There are 3 nested groupings, the coarsest first. Each group lies inside one group of the grouping before and may be the whole of it. The rows also spread widely along 10 directions, which tell nothing about the answers.
Some rows, each with its group in each grouping after it:
[-20 -15   1 -29  56   0  21  79   8 -27  30  14   3  -2   9  17  12  37
  14 -33  30] : q317 zoked napos
[-67 -19   9 -35  39  -7   9  40  34 -41 -12  29 -11   5 -19  34 -13  52
  41 -11  -3] : q317 boneb vok
[-12  28 -32  49   0   6 -30  69  -2  53  30 -22 -24 -24 -11   8  -1 -12
   9 -23 -57] : q317 Vifuv bideg
[  5  -4   2  16  11 -40  11  32 -15  21  36   6   8 -30 -17   9   1  16
 -11   4  -2] : q160 Gikeb dubut
[ 21  -4 -17 -40   5  14   5 -11  21  19  -5  22   5  41 -13   2  33  -7
  35 -41 -20] : q160 fek kip
[  6  50   4 -25  22  53 -16  28  76  55  42  28  -3   2   7   8 -10 -17
 -23 -32 -20] : q160 Gikeb vulo
[ -6  -5 -10   1  32 -28  21  49  53 -42  19  20  13   0  14   3  -8  35
  23   7  15] : q166 Mano Fef
[  7 -13   9  -7  -6  53  10  29  50   4 -11  35 -10  30 -17  26  36   1
  88 -52 -24] : q317 zoked ritod
[  0  46   0   8  34 -33 -22  66  62   1  38 -39  10  -4 -19  34 -24  18
  25 -64  -4] : q317 boneb dov
[-44   4  28 -28  44 -33  68  17  53  15  40  17  -1  30 -27  34 -55  34
  50  15   9] : q160 Gikeb Guzo
[ 38  44  -3  21  -3 -17 -96  31  35  21  10 -53   5 -27 -16  20   7   3
 -56 -65 -24] : q166 Zema Sis
[  7  32  44  49 -36 -24 -14 -58   0  25 -10 -30  -5 -21 -55  -8  -7  10
 -14  28 -59] : q166 Mano tukod
[ -5 -23 -45 -41  51   4   5  71 -21  -5  34   3  -2  19  24   3  37   9
   7 -52  19] : q317 zoked ger
[ 13  30  -5   5  11   4 -77  68  59  39  14 -24 -19  -6 -16  55 -12   4
  -9 -59 -35] : q166 Zema zegus
[-25  20  24 -21  43  34  38  45  12  33  23 -23 -22  42 -35  39  -7   6
  45 -69 -19] : q317 boneb dov
[  9  -3   6   8 -33 -18 -35 -31  -2  20 -11  10   5 -14 -40   4  29   4
   4  13 -41] : q317 zoked napos
[ 42 -25 -62 -45  22 -49  -3  31  31  -2  33  15  24  37  19   5  32  -8
  11 -17  22] : q166 Mano Fef
[-20 -13   8 -23  36 -88   3   0 -20   8  29 -31   0   3 -39  28 -21  32
 -14 -11   1] : q160 Gikeb dubut
[ 16  47  26  31  16  47 -16  39  44 -15   9 -36   1  -8  -6 -11  27  13
  29 -96 -16] : q317 zoked ritod
[-40 -18   4 -15  23 -21   5  18   9 -30  -1  21  -3  -7 -17   4   7  41
  18   9  -9] : q317 zoked napos
[  5  15  12 -73  46  30 -29  47  65  14  33  22   5  11   5  32   4  14
 -23 -44  18] : q317 zoked napos
[ -5   4 -46  21  23  31 -25  65 -16  -1  -2 -36 -29  24   8  -8  40   2
   7 -82 -34] : q166 Zema Sis
[-32   7 -22 -45  21  34 -54  28  81 -16   1  54  -3  -6  17  -1  10  19
  -8  -4 -22] : q317 zoked ger
[-52  11  15 -46  56  -5  26  -4 -11  49  47  -3 -26  18 -20   0 -33  17
 -52   5 -24] : q160 Gikeb dubut
[-21  32   4   8   3  41 -17 -21  42 -26 -14  -4  -6   8  -8 -39  28  13
  21 -41 -41] : q317 zoked ger
[ 12 -12  26 -44  50 -11  15  21 -28 -21  18 -17  16  -3   3  -4  20  38
 -53 -48  51] : q166 Zema zegus
[  4  26 -18  -6   1 -22 -50  -1  23  52  13 -37 -19  27 -28  17  -7 -11
 -16 -36 -51] : q166 Zema zegus
[ 15  15  21  46  12 -14  29  46 -13   3  34 -39   7 -11 -20   4  13  15
  41 -55   2] : q317 zoked ritod
[ 35  38  49  21 -15  44  44 -25  38  18  13  16  24  -4 -21 -18  23  -3
  29 -28  -6] : q160 Gikeb Guzo
[ 40  -2  -5 -44   8  15 -35   3  33  -8  -2  12  24   5  -1  -2  52  -1
  -1 -59  17] : q317 Vifuv bideg

New rows, each followed by its group in each grouping:
[ 13  -3  -5 -51  27 -41 -34  38  78  -5  31  29  23   3   7  35 -20  29
 -28  -2  37] : q166 Zema Sis
[ -7 -31 -12   9   8 -34   2  34 -22 -28  -5   2   3  -4 -19  12  33  29
  44 -19  -3] : q317 zoked napos
[ -1  11   0 -33  26 -12 -36  28   2  41  22 -12  -4  -2 -30  35   3   4
 -31 -33 -18] : q317 boneb dov
[-30 -15 -16   6  47 -30  -3  99  18 -15  24  14  -8 -24   4  41 -16  35
  19 -24   8] : q160 Gikeb vulo
[ 10  14   5  27   4 -43   1   9 -18  23  34 -18   8 -33 -22  -8   0  10
 -25  -6 -15] : q160 Gikeb dubut
[-31 -35  33 -53  63  22  55  26 -11 -45 -19   3  -7  28 -12  18  27  49
  35 -65  29] : q160 Gikeb Guzo
[-21 -34 -13 -28  20 -73  -1  30 -38   5  13  -2   3  -3 -34  40   4  26
  12  -6   3] : q317 boneb vok
[-25 -12  54 -24  39 -46  20  28  31 -39  -3  15  15 -20 -29  51 -32  73
  24  -2  27] : q160 fek kip
[-13  25  22  -8  48  12  59  44  30   6  69  38  15 -29  22 -28 -23  26
 -34  16  29] : q160 Gikeb dubut
[  8 -17  -1 -33   5  -5  -3   4 -10  55   5  -6 -26  42 -35  44   9 -10
  11  -9 -36] : q166 Mano tukod
[-12 -10 -41 -39  38   2  -5   2 -35   0 -15 -36 -20  54 -13  -9  43   5
  23 -84 -36] : q160 fek kip
[ 55  34  27  42 -18  16 -21  41   9  53  25 -15  13 -42 -25  29  19 -11
  -4 -45 -16] : q160 Gikeb Guzo
[-24  66  17  78  20  -3  -8  43   7  -9  38 -61  -5 -46 -10 -25 -16  29
  -6 -42 -32] : q317 zoked ger
[  4  -7  18 -33  27 -18  54 -25  -2 -13  13 -21  11  54 -17 -11  13  17
  14 -40  25] : q166 Zema Sis
[  3  12   8 -10  -4  11  -9 -42   4   6 -12 -19  -5  31 -23 -22  25   4
 -12 -35 -29] : q166 Zema Sis
[-27 -12  58  -4  19 -17   9  13   7 -12 -13 -13 -10   1 -43  47 -20  52
   8 -16   2] : q166 Zema Sis
[ 12  31  17 -27  17 -14  35 -22  60   2  45  20  30  14   8 -39 -18  15
 -23  12  27] : q166 Zema zegus
[-19  14  38  29  33 -20  39  34   2 -25  19 -11  13 -34 -14  -3 -12  46
   8 -16  13] : q160 Gikeb Guzo
[ 29  22  22  10   0  11  34  -4  -2  35  30 -17   6  20 -16 -15  14  -8
   1 -32  -4] : q166 Zema zegus
[ -1   2  -3 -13  14  33  27  15 -12  33  21  11 -11  22   1 -17  20  -3
 -13 -16 -15] : q166 Zema zegus
[ 27  24   0  36   3 -23  -6  46 -53  28  32 -62   3 -20 -29  16  29  -4
   0 -79 -11] : q317 boneb vok
[ 16 -11  23  36 -27 -26  -5 -40 -54   0 -34 -42  -9   0 -53  -3  38  11
  16 -15 -45] : q166 Mano tukod
[-23   1   8 -51  49  -4  10  45  31   8  47  28   5  -2   8  13 -15  28
 -21   6  21] : q317 zoked napos
[ -9 -14  44  -3 -11  20  21 -22 -23  53 -14   5 -27  15 -62  40  16   1
  28 -18 -51] : q160 Gikeb dubut
[ 35  18   8  28  -7 -11  20  43 -14  30  34 -27  15  -4 -29  24  22 -10
  42 -61   1] : q317 boneb vok
[ 27 -28  -5 -46  22 -34  57  18   5  32  45  29  21  38 -14  33  10  -9
  41 -19  33] : q160 Gikeb vulo
[-25  44 -14  -8  22  70   8  64  76  38  35  30 -19  22   7  10  -8 -12
  37 -41 -36] : q317 boneb vok
[  7  46   8   9  32  24  71   7   8   6  62 -14  22   2  22 -72   8   1
 -11 -25  23] : q317 Vifuv bideg
[  7   8 -32 -15   2   4  -5   3  14  19  10  27   3   6   2 -23  20  -2
   3  -5 -30] : q160 fek kip
[-32  -9  23 -27  40 -32  99   3  12   4  39  -5   4  52 -27   7 -24  24
  71  -7  25] : q317 Vifuv bideg
[  5  23   2  11   8  32   5  46  65  -6  27  33  12 -12  12  -3  11   8
  35 -23  -2] : q317 zoked ger
[-44   9  -7  34  47 -10  -3  83  -2 -28  26  -7 -12 -42  18  -8 -21  53
 -41  -1   2] : q166 Zema Sis
[-28  15  32   0  35  -1  62   3   9 -36   2 -24   4  25 -30 -10   4  32
  54 -50   1] : q317 boneb dov
[-32  -6   0 -40  62   3  36  52  35 -54  11  15   9  18   7   1   9  43
  36 -44  30] : q317 boneb dov
[  8  26  31  -7  25  68 -21  57  62   8  -6 -11 -20  24 -12  39  11  14
  29 -93 -13] : q166 Zema zegus
[-16  29  33  21  12   9 -52  23  38 -19 -26 -46 -13 -19 -38  28   4  32
  23 -74 -32] : q317 Vifuv bideg
[ 19  15  68 -16  17  16  23  21  23  -1  19  19  29 -30 -26  23   6  27
  -8 -21  32] : q317 boneb dov
[-22 -13  15 -10  16 -31  23  33  -7  38  43  19  -2  -8 -27  37 -25  19
   8  29  -2] : q317 zoked ger
[ 38 -26  30  -6  -3 -38  46  -8 -49  36  22  -3  16   6 -43  26  27  -1
  19 -24  13] : q160 Gikeb dubut
[-12   9  -8  47   2  -2  14   8 -19 -22   3  -7   0 -20   3 -51  20  24
 -17  -3 -19] : q166 Zema Sis
[-11  21  17  31   0  33  46 -30 -10  -6  -3 -14  -9  13 -21 -50  34   5
  30 -42 -42] : q160 Gikeb dubut
[-28 -38 -34 -13  33 -45 -22  83   0 -18  16  29   2 -41   8  24   0  41
  -6  17  13] : q317 Vifuv bideg
[  1  22  16  -7  -4  -5   5   2  59  32  47  48  17 -21  -5  -5 -20  10
  -6  42  -9] : q317 zoked ritod
[-39 -12   7 -10  35 -83  20   9  51 -42   6 -10   1  26 -25  31 -41  51
  46  14   0] : q166 Mano Fef
[ -3   5  11   2 -15  16  31 -27  33 -38 -10  50  27 -11  -2 -42  36  18
  31   4   1] : q317 boneb vok
[ 22  -3  27  -1   4 -13 -15  46  43   9  -1  -3  -2   5 -28  68  -3  19
  42 -27  -3] : q166 Mano tukod
[ 50   6  -1  68 -19 -10  23  53 -12   9  24 -17  17 -14  -9   2  28   1
  35 -38   5] : q166 Zema Sis
[ -7  30   3  26   9  37 -12  27 -40  66  21 -37 -40  -7 -17   0   7 -12
 -45 -14 -66] : q166 Mano tukod
[ 13  68  38  32  15  -3 -21  23  65   6  40 -20  15 -44  -9  -7 -21  20
 -30 -37  -8] : q160 Gikeb dubut
[ 35  19 -36  14  -3  15  33  17   2  43  42   9  13  13   9 -33  34 -30
  18 -29 -17] : q160 Gikeb Guzo
[ -4   5  31 -48  18  50  25  -3  30  38  19  37  -3  14 -15   8   8   1
   0  -9  -2] : q317 Vifuv bideg
[ 28   1 -21 -37   1 -11  26   0  36  20  35  40  31  24  -6  -8  24 -14
  29  -5  10] : q317 boneb dov
[ 16   0 -39   3  21 -62  13  30   9  -1  36  -6  23  -1   1  -8   7   8
  17 -16  13] : q160 Gikeb Guzo
[-23  42  58  25  16  24 -32  12  24  -8  11 -12  -3 -63 -18 -10 -10  43
 -49  -8 -24] : q317 zoked ritod
[  5   9 -11 -43  18  22   2 -25 -17  58  13 -44 -26  76 -25   2  24 -25
 -16 -67 -35] : q166 Zema Sis
[-37   9 -31  13   3   0  -8   0   6   2   4  -5 -18  16 -12 -21  15   4
  30 -16 -52] : q317 zoked ger
[  7   4  51  -2  17 -25  54   1  26  12  27  -6   9  19 -37  36 -24  24
  31   7   9] : q166 Mano Fef
[ 43  31  28 -33   5  88 -23  13  36  46  16  15   0   9   3   4  32 -17
 -49 -56  -5] : q166 Zema Sis
[ 23 -14  16  -6  11 -16  62   6 -70  35  31   4  12  -4 -17  -6  18  10
  -8   1   8] : q160 fek kip
[-51   7  -5 -12  13  28   4 -13  36  -4 -10  22 -19  15 -13 -22   6  15
  22   1 -44] : q317 Vifuv bideg
[  3   6  -3 -32  17  11  14   2  50 -19   3  47  17   7   9 -19  14  21
  17  -5   4] : q160 fek kip
[-36   2  -3 -14  39 -42  23   0 -25  13  42   9  -1 -21  -5 -29 -18  29
 -57  33  -5] : q160 Gikeb dubut
[-15  20   7   4   5  -5 -22 -12 -27  57   8 -40 -35  11 -38  11  -9   1
 -37   1 -63] : q166 Mano tukod
[ 20  14   1  12   0  15 -23  19  88 -39 -31  -9   0  30 -13  20  28  15
  75 -68 -27] : q166 Mano Fef
[-36 -37  11  -6  36 -50   9  22 -58 -25  -9 -20 -16 -10 -25  16  -1  53
 -14  13  -4] : q166 Mano tukod
[ 20 -14   0  28  13  -8  18  44 -67   8  14 -42  -4  -3 -20   4  48   8
  27 -71  -6] : q317 zoked ritod
[ 50   0 -28   3 -24  -6 -17 -24 -13  20  -7 -18   4  26 -13 -18  57 -26
  12 -34 -31] : q166 Mano tukod
[ 47 -39  36 -36  17   5  50  23 -42  33  20  12  11  14 -24  47  33   1
   1 -15  31] : q166 Mano Fef
[-50 -14 -22   0  39  -2  36  57 -31  23  31 -12 -31  30 -13  16  -2  12
  40 -22 -27] : q317 zoked ger
[  2 -15 -20 -26   6   3  -6  20   7  31  12  30 -13  16  -3  15   9   1
  -8  25 -25] : q166 Mano tukod
[-24   8  33  41  12 -17 -27  53 -56  19  -1 -45 -19 -50 -53  43   1  31
 -19 -32 -40] : q317 boneb dov
[-38   3  -8  -4  44 -27  -1  55  -9 -15  47  21   8 -49  18 -16 -15  42
 -52  29  14] : q317 zoked ger
